There are 3 nested groupings, the coarsest first. Each group lies inside one group of the grouping before and may be the whole of it. The rows also spread widely along 11 directions, which tell nothing about the answers.
Some rows, each with its group in each grouping after it:
[  1  -2   7 -12   1  -7   7   2  -6  10   1   4  -6   0  -2 -10   1  10
  -6  11  -3  -2] | deziv Q_323 Q_769
[-23  12 -17 -49  -7   6  13 -38  -5  -8   3   2 -23  26  30 -35  -2   7
   8 -15   3 -14] | tir Q_771 Q_805
[-13  -4   2 -19  -7 -10   9   7 -16  15  -8  -6   9 -14  10 -18   2   9
  -8   5  -5  -2] | tir Q_649 Q_163
[  2  -9   5   6  -1  -1   0   5   9  -9  -5 -14  13  -3   2  11 -14  -6
  -4   8  -3  -6] | deziv Q_743 Q_868
[ -2 -16   1  -6  -8  -5   2   5  -9   5  12  11   3 -18 -17  -6  -1  13
  -2  19   5   3] | deziv Q_743 Q_51
[-30  -3  -4 -11   5 -12 -12  24 -21  47   2 -47   7 -54  -9 -11   9  53
 -18   9  -4   4] | tir Q_885 Q_556
[-27  27  19   1   7  18   3  -5 -22  21  -6  22   2  -3  -3   3  34 -31
  10  -4  -8   4] | tir Q_885 Q_738
[ 14  -6   0  -6   1  -4   5 -10   3  -7  22  10 -13  -1  -1  -1  -2  -9
   3  -2   7   6] | tir Q_242 Q_366
[ -5  13  13  23   4  28  -8 -10 -18   5 -25  39  30   9 -10  -7  31 -38
  14   0  -5 -19] | tir Q_649 Q_249
[ -2   7   8   2   7  10   4   2 -11   8 -12  15   5   6   3   7  14 -23
   5   8  -2  -6] | deziv Q_743 Q_833
[ -7   8  -9  -4   9  23 -14 -33 -14   5   2  12 -10  -9 -25 -26  21  -2
  34  -8   8   1] | Pifi Q_264 Q_284
[-30  -1  -5  -3 -14  18 -13 -18  -5   1   3  10  10  -9 -27 -16  10  24
   9   6  -2  -9] | Pifi Q_264 Q_240
[ 16   6 -17  -6  11 -15  14   9 -11  25 -19 -13  -7   5  30  -6   1  11
 -11 -10  12 -12] | deziv Q_415 Q_826
[-22  11   6   5 -13  15  -2 -27 -18 -13   9  13  -1  -6 -26 -53   8  22
   5  -3  -2  -6] | deziv Q_323 Q_447
[ 20   0  -7  -9  -9 -14   1  -9  -2  -5   2  16  -4  23  -6 -29  -5  12
   3  -6  16   5] | tir Q_242 Q_526
[-51  24   6 -15  -5   8 -14 -10 -21  34  -4   4 -13  -1 -40 -18  27  15
  23   0  -6  38] | Pifi Q_31 Q_939
[-19  25 -15 -13   4  -3   5 -13  -3  15 -24 -26 -20  28  22  -4  -2  -2
  10 -31   6   6] | Pifi Q_47 Q_406
[ 17   4   4  10  -7 -36  22  35   8  -2  -9 -18   0  17  25   5 -20  14
 -35  -7   5  -2] | deziv Q_743 Q_868
[-25   6  13   5 -19  -4   1  -7  25 -26  36  -8  -4   4  -9   3  -9  23
 -24  -6 -13   2] | tir Q_885 Q_738
[ 14 -14   5 -15   1 -21  11  16   1   9  12   0  -6  -9   6  16  -7  -9
  -5  10   5  15] | tir Q_242 Q_366
[-14  -2 -23 -20   0 -17  15  -3   2  26 -10 -47 -14  -6  31  29 -27 -17
   7  -9  14  19] | deziv Q_415 Q_826
[-46   2 -10   4 -18   7  10   0 -22  32  19  11  -5 -38 -20  13  20  10
  -2   3   9  10] | Pifi Q_264 Q_240
[ -2   4   1  -1  16 -13 -19   5   2  29  -4 -28  -9  -4 -21  -1  -2  23
   5   6   2  21] | deziv Q_323 Q_447
[  0 -20  -4 -25   7   1  -3 -22  20 -16   9 -29  -6  -8   8   2 -25   6
   5  15  -8 -11] | deziv Q_323 Q_447
[ -1 -17   8 -35  -3 -14 -13  -1  23  -2  16   1   2   8 -15  -5  -9  35
   0  24 -10   6] | tir Q_885 Q_738
[ -6   3  -3  21 -15   7  -2 -25  -9   0  23  37 -10   1 -47 -12   5 -17
  32  -4  20  32] | deziv Q_415 Q_826
[ 30 -14  -9 -14  29 -16 -34   2  14   7 -18 -61  -1 -16 -15 -17 -21  29
  23  -1   1  11] | Pifi Q_264 Q_284
[-12 -19   2 -12   9   8  -8   0  10  16  19  -4   8 -28  -2  34  11   5
  -7  26 -11 -14] | tir Q_885 Q_556
[ 16  -1   0  33   2   0 -11   9  -9  14   5  13  11 -12 -28 -19  17  38
 -20   5   5 -18] | deziv Q_323 Q_769
[ -5  -2   7  -6  24  34   5 -13 -20   6 -25  -3  17 -23  25  12  16 -52
  18  13 -10 -31] | deziv Q_743 Q_868
[-20   0  13 -16 -20 -18  -1   9  21  10   3  33  -1  35 -31  32   1  -6
  13  19   2  36] | Pifi Q_264 Q_284
[-29   6  13  -5 -16 -16  -4  10   3  17  -7   2   6  16 -27   4  -6  10
   1  15  -1  28] | deziv Q_323 Q_447

New rows. What belongs after each?
[-30  -9 -22 -43 -25 -21  30  -3 -17  36  15  15 -22  -2  10  -4  -3  24
  -9  11  17  12] | deziv Q_323 Q_769
[ 17  -4 -24 -16  18  17   3 -36 -20  -2  17  10 -29 -12   6 -40  13  12
  13  -8  16 -21] | deziv Q_743 Q_51
[  1  -8   3  25  -2   1  -6   2  11  -6  14  -6   7 -19 -24  19   0  -5
   0   4  -4   1] | Pifi Q_31 Q_939
[ 44  -7   2  13  16  -4 -13  -1   6  -6 -20   5  13  13 -12 -12  -6 -10
  18   6   6  -5] | deziv Q_415 Q_826
[ 17  -4 -14  31   8  26 -10 -35  12 -19  23  25  -7  -5 -25  11  13 -24
  24 -11  15 -12] | Pifi Q_264 Q_284
[ 12 -13  -6 -26  22  -9   4  -1  -8  24  39  -5 -30 -41  -1  -7  14  26
  -3   7   3   3] | tir Q_885 Q_738
[  0 -13   9 -36  10  -2   0  -6 -12   0   2 -32  -3 -32   9 -16 -13 -11
  16   9  -8  10] | tir Q_242 Q_366
[ 19  19  21  13   5  -7  -2  -8  19 -24   7  14  -7  36  -9   3  -3 -28
   8 -15  -3  13] | tir Q_885 Q_738
[ -3  12 -20  24   8   6  -7 -15   5   4  15 -40  -8 -16  10   0  -1  16
 -13 -33  10 -12] | tir Q_885 Q_738
[  8 -30 -41 -10 -16 -22   1  -1   5  37   5  13   1   1 -13  15 -12  25
   9  15  36  12] | deziv Q_415 Q_826
[ -2 -19 -14 -10 -15 -19  13  31 -24  40 -32   8  24 -16   7  -7   7  28
 -10  14  11 -17] | Pifi Q_47 Q_406
[ -1   9   3  -4   4   6   4  -5   6  -9  -9   4  -1  25  16   4   3  -7
  -7   1  -5 -15] | deziv Q_743 Q_833
[  5  -2   3  -5   9   6   3 -12  -5  -5  14   5 -13  -7  -4 -11   4  -5
   8   4   2   0] | deziv Q_743 Q_868
[ 21  -6  17  17   0  -5   9   3  -2  -8  13  26   0  -4 -19   1   1 -21
   1  11   1   2] | deziv Q_323 Q_769
[-37  16 -18  -8 -17  27   6 -39 -17  -6 -13   8   0  23  11 -21   5 -10
  12 -15  11 -14] | deziv Q_743 Q_51
[-25  12   5  -1 -15  -6  16  10 -22   8 -18 -14   9  -7   9 -15  -7  -7
  -4  -6   2   7] | deziv Q_743 Q_868
[-30  21   3 -51   2 -15  30   3 -14  23   7 -11 -38  10  41 -24  10  44
 -36  -1 -13  -9] | deziv Q_323 Q_769
[-11  28  13  15   4  26  16 -15 -31   2 -14  30   2   0   7 -19  28 -36
   9 -11  -2 -14] | deziv Q_415 Q_826
[ 17  -8  11   0  -3 -12  11   7  -6   4  33  37 -13  -7 -19  -3  13  -2
  -4   8   9  15] | tir Q_242 Q_366
[ -3 -20  13 -39  -5   9   1 -26   5 -27  25  11  -5  -9  -5 -19  -8  -2
  13  23 -12  -1] | tir Q_242 Q_526
[  6  -1 -12   3   9   6  -3  -5  11   1 -10  -9   3   4  12  16   4   1
  -2  -5   3 -23] | Pifi Q_264 Q_284
[ -5  12  22   2   8   8   4   3  -6  -1   3  17  -4   5  -6  -3  17  -9
  -2   8 -10   0] | deziv Q_743 Q_868
[-12  -5  41  -4  -9  -3  -1  14   6 -20   5  12  14 -11 -30   5  -4 -14
   6  24 -26  14] | Pifi Q_264 Q_240
[-17  -5   4 -14  -9  -9   3   3  10  -2   5 -29  10 -12  10   9 -16   7
  -9   3  -8  -1] | tir Q_885 Q_738
[ 33 -18 -12   1   0 -14  -2  -8  12 -10  25  17 -11   4 -14  -5  -9   3
   7   0  16   0] | tir Q_771 Q_805
[  0  -9  -6   6 -12 -11   5  10   1   7   7  -2  10  -5   3  10  -3  11
 -18   1  10  -4] | tir Q_242 Q_366
[ -3   9  -1   8  -7   9   7  -8 -21  11  -8  27   9   4   0   0  14 -33
  11  -5  14   1] | tir Q_242 Q_526
[  3  -6   3  41  -3  10   7 -10   9 -12  30  16   0 -18 -18  28   3 -20
  -9   3   5 -10] | deziv Q_323 Q_447
[-15   7  -1  -3   4   8   7  -7  -9   0  18 -10 -16 -28   1 -13  10  20
 -10  -8  -6 -12] | Pifi Q_264 Q_240
[ 11  15  20  18  17  13   2 -11   1 -34  17 -16 -14 -10   2 -24   0  -4
  -8 -13 -14 -12] | deziv Q_743 Q_868
[ 31  22  -5  42  -8   2  22   7 -37   9 -30  51  22  18  14 -21  26 -35
  -7 -24  28 -26] | tir Q_242 Q_526
[  9  -4   5  16  -1 -18 -15  14  18  -8  18 -27   8 -10 -17 -14 -10  51
 -26  -4  -6  -5] | tir Q_885 Q_738
[ 10  -3  -4   4  12  -4  23  14 -22  27 -13   7   6 -22  25  11  12 -16
 -13  10   6 -26] | deziv Q_323 Q_447
[-11  10  -9  10 -19 -16  26  13 -16  28  11  38 -13  13  -4  13  13  -4
 -11  -3  25  18] | deziv Q_743 Q_868
[ 34   3   0  25   5   7   1 -19   3 -31   5  15  -4   2 -14 -20  -1 -22
  18 -18   9 -11] | Pifi Q_264 Q_284
[-30  15  13   7 -17  -5  21  11 -22  26  -5  31  -6   1 -16  20  16 -38
  15  -4   6  33] | Pifi Q_47 Q_406
[  4   3 -17  12  -9  -4  10 -23  -1  -8   1 -22 -10   2   4  -3 -26 -23
  12 -22  18   7] | deziv Q_323 Q_769
[ 18  -4  -3 -12   4 -14  -9  -1   5   2   9   5  -2   8  -9 -30   3  40
  -6   1   3  -7] | tir Q_885 Q_738
[ 19   7  -4 -10  18 -18   1   7   2   7  -6 -33 -12   4  22  -5 -10   2
  -5 -15   1  -3] | tir Q_771 Q_805
[ -2  35   5  22  12   1  16  16  -6  17 -28  -8   4  26  47  32  20 -29
 -30 -27   0 -20] | tir Q_242 Q_366
[ 13 -24 -27 -36  -4 -16  19  -4 -13  20  -1   2  -7 -17  18 -17 -12  16
   6  12  19  -8] | deziv Q_415 Q_826
[ -8   3   2 -32   4 -12  11   0  -5  32   3  33 -25  13 -11  27  14 -35
  31  11  11  37] | Pifi Q_264 Q_284
[ 12 -11 -19   3 -21 -15  -4 -11  12  -6 -12   0  12  29  -9 -13 -25  18
   1  -1  17  -4] | deziv Q_323 Q_769
[ 13  -8  -9  10  -1 -16   6   0   7   3  32   9 -24   1 -17  16  -7  -3
   0  -1  20  23] | deziv Q_743 Q_51
[-14   5  15 -18   8  -5  -7  10   1  10 -10 -32   5  -5  11   5  -2   7
  -9   7 -14   7] | tir Q_242 Q_526
[ 28 -15   8 -15   7 -10   9  13   5 -18 -30 -13  22  -5  24  -9 -14  -4
  -3  12  -9 -33] | Pifi Q_264 Q_284
[ 12  -4  13  54   1   6   6  10 -22  10  25  32   7 -45 -42   1  22 -13
  -4   8  10   1] | deziv Q_323 Q_447
[ -4   7 -17  13   7   8 -12 -10  -5  18 -17 -18   4   6  -1   3   1  -4
  11 -11  15   0] | deziv Q_743 Q_868
[-35  15  -5  -9  -9  13 -21 -28   3   8  20  17 -11  22 -27 -32  25  48
  -4  -6  -4   5] | tir Q_649 Q_163
[  5  -4  20  -6   4  11   5  -8  -8 -22   8  14   1 -10  -8 -26   3  -6
   5  13 -11 -10] | deziv Q_743 Q_868
[-19  -8  34  -9   1  16 -12  -7   3  -8  13  14  17 -19 -29  10   8 -27
  20  27 -22  10] | tir Q_885 Q_738
[  5  -3   3   4   2  -8  17  10  -4  -4   8 -11  -5 -16  13  -1  -7   1
 -16   0   1  -8] | deziv Q_743 Q_868
[ -1   3  21 -18   0   0   6  -2 -16  -4   9  34  -9 -10 -25 -30  19   0
  16  12  -7   8] | Pifi Q_264 Q_284
[ 24   5  -5 -27  28  -2  -9 -21  -1   7   6   6 -34  20  -5 -24   6   2
  27  -2   9  15] | deziv Q_743 Q_868
[-19  26 -24  -8 -10   2  20 -36   1  -4  31  -3 -44  23  25  -3   0  -3
  -8 -39  20  10] | tir Q_242 Q_526
[ 17  -1  -2   6  16  -8 -14   3  11   1   2 -25  -8   3  -5  -7  -6  27
  -6  -2   1   0] | deziv Q_743 Q_868
[ 11   8   2  16  22   5  -1   3   0  30  29  31 -20  -2  -7  37  38  -5
 -13   3   8   3] | tir Q_242 Q_526
[-20  18  25  -3 -19 -12  35   6 -10 -16  30  24 -26   5  -1 -11   0 -14
 -13  -5  -4  23] | deziv Q_743 Q_868
[ 17  -6   5   6   0 -10  -5   2  13 -14   9   2   4   7  -9  -3  -9   2
  -2   1  -1  -3] | tir Q_771 Q_805
[  5  27  16   7  27  -7 -22  10   3  30   6  -1 -22  20 -19  12  26   7
  -1  -6  -2  32] | tir Q_242 Q_526
[-16  13  -8   5   2  13  -3 -18   2   6   4   0  -8  10   1   3   9   6
   0  -7   1  -5] | deziv Q_415 Q_826
[-29  25  14  24  -6  29 -32 -13  -5   7 -20  21  31  23 -33 -15  31  12
   5   0 -11 -13] | tir Q_885 Q_556
[ -2  14  14   5   1  -8  -4   7  -8  -1  -2 -19   6  -8  -6 -31   0  18
  -8 -12  -6   2] | tir Q_885 Q_738
[ -9   5   9  -5   5   5  -7  -2  -9   3  -6  -8   8 -10  -5 -15   5  -2
   6   1  -8  -5] | tir Q_771 Q_805
[-10   8   3   9 -19  -9  14   6 -11  -3 -18   1  13  12   3  -8 -12 -14
  -1  -6   9   6] | deziv Q_743 Q_868
[-34  23  23   1 -18 -17  10  39 -14  35 -43   5  36  19  11  22  11 -15
 -16   6  -7   7] | tir Q_885 Q_738
